The rows are grouped in 4 different ways at once. Each group adds its own fixed numbers to the row, and there is some noise. The rows also spread widely along 16 directions, which tell nothing about the answers.
In the rows, 128 means zero.
Some rows, each with its group in each grouping after it:
[ 96 164 138  98 141 161 113 130 143 217  78 127 140 161 122 136 150 164
 112 158 110 155 108  69 105 145] -> Dus Z_948 Z_57 kivu
[126 118 142 171 103 137 110 128 104 100 166 152 121 171 125 125 103 114
 139 108 140 145 165 134 146 127] -> Dus Z_711 Z_148 guri
[148 139 101 160 151  88 176 125  89 123 105 103 134 136 131 116 145 169
 133 135 125 151 168 168 131 155] -> sovo Z_948 Z_571 kivu
[100 109 144 174 109 128 116 114 111 124 164 124  93 149 109 144  90 113
 153 102 164  97 159 134 130 123] -> legud Z_711 Z_571 kun
[118 154 122 143 111 128 147  94 110 145 155  87 113 142  96 144 120 134
 115 104 161  92 169 146 147 102] -> vonu Z_470 Z_57 Sila
[117 125 120 176 141  94  83  74 112 149 126  83 117  61 130 118 139 150
 166 107 170  63 118  91 149  90] -> sovo Z_178 Z_856 bapi
[140 123 151 157 121 162 124 138 124 123 110 125 149 144 138 154 136 104
 149 143  99 180 123 157 107  93] -> vonu Z_470 Z_856 Pokad
[127 150  76 107 144 138 127 168 112 104  74 169 120 186  86  83 148 143
 119 141 160 152 158 145 115 134] -> legud Z_998 Z_148 bapi
[143 111 135 124 153  61  97 107  75 130 126  71 136  75 116 149 156  98
 144 138 123  97 115 101 114  98] -> vonu Z_998 Z_856 Sila
[159  96 119 143 142 139 107 146  94 106 139 174 131 156 145 142 140 138
 147 135 109 130 144 138 139 148] -> vonu Z_178 Z_571 Pokad
[137 110  82  65 156  93 147 154  82 156  72 130  86 132 108 150 130 105
  99 141 154 119 164  80 132 136] -> sovo Z_470 Z_856 kun
[121 107 119  92 152 101 106 129 105  83 139 106 132 131 165 161  97 131
 163 168  99 115 167  95 131 146] -> Dus Z_998 Z_57 guri
[134 130 106 120 123  84 141 161  79 127 125 163 161 126 146 110 130 124
 154 130  93 144 100 140  77 118] -> sovo Z_711 Z_148 Pokad
[101 106  83  92  96 139 123 145  47 142 146 159 145 170 121 136 161 125
 110 104 132 114 137 139 105 116] -> vonu Z_470 Z_856 Sila
[ 87 138 118  68 119 131 157 136 104 136 135 124  97 172 162 130  79 157
 151 145 114  67 143 128  64 128] -> sovo Z_948 Z_856 guri
[142 124 133 145 128 102 110  92 101 163 123 133 113 112 136 147 128 129
 133 123 114 122 130  77 157  87] -> sovo Z_178 Z_148 Sila
[ 78 147 122 110 107 160 164 146 176 136 109 144 111 146 123 120 103 122
 124 130 131 141 115 139  86 142] -> legud Z_711 Z_57 kun
[107 140 101 149 135 100 195  89 134 154 126 115 147  88 177 146 109 193
 144 123  80 124 114 135 112 150] -> vonu Z_711 Z_571 Sila
[124 102 156 134 113 129 148 123 117 104 166  98 139  96 162 128 144 119
 138 123 103 118 113 171 105 163] -> sovo Z_711 Z_856 Pokad
[106 143 175 189 120 139 170 119 179 136 125 104 105 136 121 131 105 115
 121 126 124 172 132 151 120 157] -> vonu Z_711 Z_57 kun
[136 112 171 137 139 143 135 131 111 155 137  87 114 136 106 149 171 120
 111 131 126 140 139 144 126 186] -> legud Z_948 Z_571 guri
[110 118 141 157 114  82 136 100  89 138 131 131 124 141 115 111 142 133
 110 121 114 149 127 101 130 128] -> sovo Z_711 Z_856 Sila
[169 165 152 107 108 125 142 127 159 184 163  99 107  50 144 137  89  90
 126  68 152  74 122 120 116 135] -> legud Z_998 Z_57 kun
[113 134  73  86 101 129 160 119 117 138 108 130 136 115 133 132 142 135
  89 113 130 154 150 109 145 136] -> sovo Z_711 Z_571 Sila
[187 134 155 108 149  80  83 164  69 124 123 202 104 203 113 119  86 105
 143 167 108 113 154  69 108 103] -> Dus Z_470 Z_57 Sila
[149 130 117  79 155 168  87 135 150 122 113 150 132 126 134 153 113 133
 158 165 111  94 122  99 118 121] -> Dus Z_998 Z_856 Sila
[174 142 114 191 119 141 115 147  88 141 143 128 154 133  92 125 151 114
 158  83 166 127 139 195 122  95] -> Dus Z_948 Z_856 kun
[130 127 120 106 155 168 121 109 146 148  88 144 124 121 101 171 156 124
 143 175  90 111  78 112 115  75] -> sovo Z_711 Z_856 Sila
[132 165 100 106 131  82 169 126 113 141 110 109 158 102 124 126 128 139
 140 139 100 126 107 133  83 100] -> sovo Z_711 Z_571 guri
[122 129 150 116 120 134 128  84  72 197 142  94 116 119 121 170 162 133
 126 113 114  71 102 117 110  62] -> legud Z_711 Z_856 Pokad
[182 111  83 137 144 130 101 133 110 105 108 149 142 110 156 175  97 123
 174 139 117 151 176 108 171 109] -> sovo Z_948 Z_571 Sila
[191 124 117 183 133 147 123 155  97 146 117 174  99 123 107  92 155 108
 138  75 174 100 112 175 116 114] -> vonu Z_948 Z_856 kun
[162 110 159 156  87 117 122 108  84 100 223 130 148 118 155 123 131 127
 131  88 114  94 153 162 149 158] -> sovo Z_470 Z_571 bapi
[132  89  94 145 136 127 127 129  91 138  94 130 113  91 142 143 155 105
 137 115 140 146 130 121 137 123] -> sovo Z_711 Z_856 Sila
[148 107 126 119 164  87 108 133  59 151 129  87 100 111  95 149 155 104
 152 131 155  61 130 122 110 117] -> sovo Z_948 Z_856 guri
[ 86 142  86  92 161 124 134 100 166 132  94 127 138 113 119 136 124 183
 135 173 112  94 106  85 128 137] -> vonu Z_470 Z_57 Sila
[147  95 128 153  96  93 127 128 103  60 168 142 161  98 172 114 136 103
 130 103  98 158 129 143 139 136] -> vonu Z_178 Z_856 guri
[156 110 147 193 114  79 168 115 100 115 144 144  68 118  96 113 123  77
 115  84 152 125 135 153 143 108] -> legud Z_178 Z_148 Sila
[171 128  54 126 118 132 152 129 113  86 144 122 164  72 169 129 127 150
 142  85 151 120 169 172 165 141] -> Dus Z_711 Z_571 Pokad
[ 68  91 121 140 140 171 108 150 159 115  96 177 128 145 115 133 152 109
 148 164 101 163  67 113  93 149] -> vonu Z_711 Z_57 guri

New rows, each followed by its group in each grouping:
[ 93  94 104 152 133 155 107 132  86  98 131 132 138 172 132 140 156 144
 156 144 128 137 152 156 134 140] -> Dus Z_948 Z_57 kivu
[146 141 130 140 125 107 164 144 134 114 122 190 117 154 111  97 112 123
 116 130 106 137 103 136  95 136] -> vonu Z_711 Z_856 Sila
[ 99 132 141 147 118 126  98 137 102 155 122 133 157 156 144  97 155 162
 138 133 119 150 122 122  86 156] -> vonu Z_178 Z_571 Sila
[151 133  45  63 124 123 168 177  98 116 136 157 122 124 113 147 109 103
 122  99 162  96 167 155 126 141] -> legud Z_470 Z_57 guri
[136 139 114 137 151  90 141 126 116 134 135  83 155 129  96 143 131 166
 115 128 151 140 187 134 162 191] -> legud Z_470 Z_856 kun
[ 98  77 137 165 109  90  87 142  78 120 171 133 151 111 130 146 137  84
 165 110 121 133 112 120 111 141] -> sovo Z_178 Z_856 bapi
[120 166  76 149 122 123 130 140 173 117 133  96 176  96  66 161 108  98
 148 107 170 149 140 147 141 103] -> vonu Z_178 Z_856 guri
[115 127 129 101 119 151 124 141 149 127 106 135 121 127 123 164 112  77
 132 146 115 141 114 113 107  87] -> vonu Z_711 Z_148 kun
[145 157 139 114 110 135 157 140 120 143 121 144 141 131 138  73 155 142
 108 121 117 124 101 159  82 138] -> sovo Z_470 Z_856 kivu
[123 108 142 122 142  95  80 145  71 115 135 109 117 167  76 137 157  92
 131 151 154 113 156 112 124 124] -> sovo Z_178 Z_856 bapi
[ 96 128 133 112  85  98 150 129 111  81 160 126 122 109 148  60 132 113
 126 110 133  79 103 160  76 129] -> sovo Z_470 Z_57 bapi
[138 117 130 159 119  78 170  95  99 144 153 114 107 101  70 127 178 107
  79  91 135 124 116 125 164 138] -> sovo Z_178 Z_571 guri
[123 149 141 100 146  95 175 109  90 154 120  73 125 130 124 141 164 138
 108 150  94 117 125 143  98 123] -> Dus Z_998 Z_57 kivu
[107  98 130 130 108  95 150 133  90 129 123 128 142  98 172 103 163 120
 129 121  94 149  94 141  81 146] -> sovo Z_178 Z_856 Sila
[139 154 163 139 110 100 111 113 115 136 169 169 161 168 104 121 128 153
 132 136  81 111 102 114 108 105] -> legud Z_178 Z_571 kun
[163 141 157 124 154 102 116 128  99 109 134 118  85 161 132 100 102 151
 144 144 150  58 166 122 114 143] -> Dus Z_948 Z_856 bapi
[130 144 123  97 154 205 115 121 178 143  75 158 125 133 119 131 156 148
 124 171 113 109  81 116 112 104] -> vonu Z_470 Z_856 kivu
[ 70 102  81 142 123 119 142 136 133 138 111 149 138  98 124 143 119 122
 156 121 126 145  99 120 109 141] -> legud Z_470 Z_57 Sila
[118 103 153 188  95 127  90 135 136 143 136 161 129 141 115 141  97  86
 131 100 134 200 140  76 160 146] -> sovo Z_948 Z_856 kun
[101 117 107 106 114 144 122 156 112  89 133 148 129 156 151 117 116 121
 145 138 131 114 144 147  96 136] -> vonu Z_470 Z_57 bapi
[101 138 120 113 123 100 173 128  95 127 123 145  94 189  83 125 120 128
 103 133 130 113 144 131 103 117] -> legud Z_711 Z_856 bapi
[111 155  90 145 111 111 165 103 171  72 105 111 128 117 141 109  68 148
 147 133 138 150 166 133 142 105] -> sovo Z_948 Z_856 Sila
[119 140 135 162 157 143 114 151 141 154 102 145 121 156 100 122 107 146
 161 144 155 129 133 131 101 156] -> legud Z_470 Z_856 kivu
[137 116  95 129 122 193 135 172 173 120 103 189 134 131 142 161  99 103
 149 127 120 181 136 145 135 144] -> legud Z_470 Z_57 kun
[124 120 146  99 104 126 100 125  71 121 156 135 134 166 132 118 157 124
 116 129 114 102 134 115 117 118] -> Dus Z_948 Z_148 bapi
[103  95 125 166 135 120 136 129  91 122 131 121 135 143  82 152 167 105
 139 142 121 154 124 163 127 132] -> sovo Z_470 Z_148 Sila
[ 78 103 154 130  74 158 117 113 152 148 165 140 109 106 136 109 134 114
 103  79 145 112 103  97 129 183] -> legud Z_948 Z_571 bapi
[120  70 113 120 122  69 152 142  56  87 128 184  88 177 101 116 137 100
  85 125 122 153 154  96 145 158] -> legud Z_470 Z_856 guri
[134  95 150 159 142 127 135 130 119  88 147 143 135 149 133 129 146 144
 136 145  85 163 136 153 131 193] -> legud Z_998 Z_571 guri
[110 107 135 144 118 130 160 118  90 128 119 101 121 142 115 145 165 112
 123 126 114 146 119 162 111 104] -> Dus Z_948 Z_856 Pokad
[138 133 104 122 129 119 128 135  77 179 114 145 149 134 112 131 159 140
 126 120 121 130 118 123 110 119] -> sovo Z_470 Z_856 Sila
[170 127  89 127 141  98 107 140 115  63 150 140 148 115 123 131 110 123
 159 134 142 101 165 140 154 123] -> sovo Z_178 Z_856 bapi
[118 166 120 139  98 110 133 120 116 116 152 133 125 162  68  81 137 134
 107  98 169  98 141 144 128 114] -> legud Z_948 Z_57 bapi
[120 124 138 133 134 154 117 134 173 123 139 124 158 108 135 137 131 144
 143 144 108 145 118 133 138 190] -> sovo Z_948 Z_148 kun
[ 73 120 108 171  96 140 146  93 142 114 147 119 179 110 145 143 141 156
 137 114  94 174 109 137 134 137] -> vonu Z_711 Z_571 guri
[115 147 115  87 149 121  83 133 154 123  82 112 170 113 155 129 110 164
 147 180 120 152 146  62 122 151] -> legud Z_470 Z_571 kivu
[112 145  76 146 113 127 106 126 124 111 125 141 187 149  90 130 132 142
 128 115 135 194 156 108 160 120] -> Dus Z_998 Z_856 guri
[158  77 117 127 128 143 113 129  87  83 149 161 113 145 179 136 133 141
 131 126 113 125 177 134 177 172] -> sovo Z_948 Z_148 kun
[130 117 117 135  77 120 126 133  78 101 156 180 155 147 177  69 160 142
  94  86 106 167 131 126 131 153] -> vonu Z_711 Z_57 guri
[157 167 156 144 117  92 167 123 121 124 110  84 111 117  88  84 155  93
  96 123 145 142 128 157 110  99] -> sovo Z_470 Z_57 guri
[177 109 152 167 165 177 127 162 108 124 100 126  59 177 149 139 103 121
 167 142 156 130 194 172 123 157] -> sovo Z_948 Z_856 guri
[161 138 127 140 115 145 134 110 118 127 137 164 133 113 147 109 143 141
 149 120  95  97  89 156 112  84] -> sovo Z_948 Z_148 Sila
[148 155  77 110 162  85 126  93 114 172 115 135 187  87 138 166 129 195
 149 142  85 106 105  67 149 111] -> Dus Z_948 Z_856 kivu
[152 127 116 150 132 118 129 157  86 118 149 112 161 147 135 158 129 126
 146 121 124 173 187 162 140 162] -> legud Z_711 Z_57 guri
[132  73 128 129 124 147 154 136 163  63 139 128  85 100 143 177  98  59
 128 126 129 141 147 140 161 148] -> vonu Z_178 Z_856 Pokad
[215 167 217 169 143 118  92 100 128 146 145  99 152  99 149 117 131 140
 164 148  91  95 106 137 109  85] -> sovo Z_470 Z_856 kun
[114 127 127 143  98 137 149 142 116 127 138 145 137 147 160 118 117 125
 121 111 119 179 154 144 124 161] -> sovo Z_711 Z_148 kivu
[134 126 124 139  92 170 107 142 127 125 166 128 162 122 132 150 126 103
 150 108 132 145 143 162 123 135] -> sovo Z_711 Z_571 Sila
[148 155 104 115 140 207 128 160 170 125  57 166 107 152 126 105 130 130
 131 143 159 150 133 149 107 115] -> legud Z_711 Z_856 kivu
[121 123 126 128 113  89 139  99  96 130 170 128 159  86 144 122 155 147
 134 111  91  90  86 134 112 130] -> legud Z_711 Z_57 Sila
[158 151  89  88 152 103 155 152 138 108  88 114 126  89 141  89 129 144
 126 131 153 102 137 133 109 163] -> Dus Z_948 Z_856 bapi
[123 115  44 125 115 111 160 141  68 110  74 147 173 115 192 108 158 161
 128 112 108 204 147 135 122 116] -> Dus Z_711 Z_856 guri
[103 130  93   4 113 149 129 126 132 125 149 113 157 110 145 168 134 135
 119 153  93  59 110 109 104 124] -> sovo Z_948 Z_856 kun
[115  91 171 183 110 121  72 120  76 151 185 111 118 148  71 170 145  66
 143 103 152 117 137 115 146 121] -> Dus Z_948 Z_57 Sila
[134 118 102 150 153 116 101 144 110 118 103 142 137 127 129 106 129 150
 153 135 152 128 144 123 123 155] -> vonu Z_470 Z_856 Sila
[ 80 108  81 159 127  84 165 107 152 112 142 173 165  94 133 149  95 162
 152 120  81 154  90  97 139 162] -> legud Z_711 Z_856 guri
[153 118  82 130 137 116 167 152  98 154 115 205 108 152 104 125 143 140
  98  99 122 152 130 116 154 174] -> legud Z_948 Z_57 guri
[111 137  68 140 134 100 119 107 146  96 130 115 156  75 160 110 103 166
 152 110 148 121 151 106 159 154] -> vonu Z_998 Z_57 kivu
[123 137 104  85 123  96 126 120 120 125 142 142 146 109  89 151 120 112
 128 132 120  81 103  98 118  93] -> legud Z_470 Z_856 bapi
[ 89  76 124 135 133  95 119 138 102  57 172 120 120 151 120 135 115 118
 145 146 138 114 170 144 140 193] -> sovo Z_711 Z_148 kun
[136  84  94 107 164 158 119 155 132  83  94 133 109 125 139 170 125 105
 148 160 137 138 155 131 143 149] -> vonu Z_711 Z_856 Pokad
[144 163 120 101 112 159 154 152 145 158 128 141 162 129 104 145 144 117
 119 123 109 139 106 163 101 116] -> legud Z_470 Z_57 kun
[ 73 125 126 174 112  93 145 130 138 109 131 124 122 143 103 106 102 112
 131 116 140 173 138 131 111 158] -> vonu Z_998 Z_148 Sila
[ 83 115  94 138 105  79 174  97  97  93 160 107 141 119  84 126 143 132
 114 108 136 105 128 161 129 122] -> legud Z_470 Z_856 Sila
[134 135 145 100 138 130  96 113 144 120 152 116 137 108 141 126 119 147
 136 144 124  73 121  97 132 144] -> vonu Z_470 Z_57 Pokad
[157 116 165 178 126 113  96 125 165  77 136 164 138  97 121  74 131 115
 134 132 123 136  93 117 130 162] -> vonu Z_470 Z_571 Sila
[134 108 111  83 142 174  83 163 112 135 114 156 143 136 144 155 146 115
 151 152 116 114 115 116 108 124] -> vonu Z_470 Z_57 Pokad
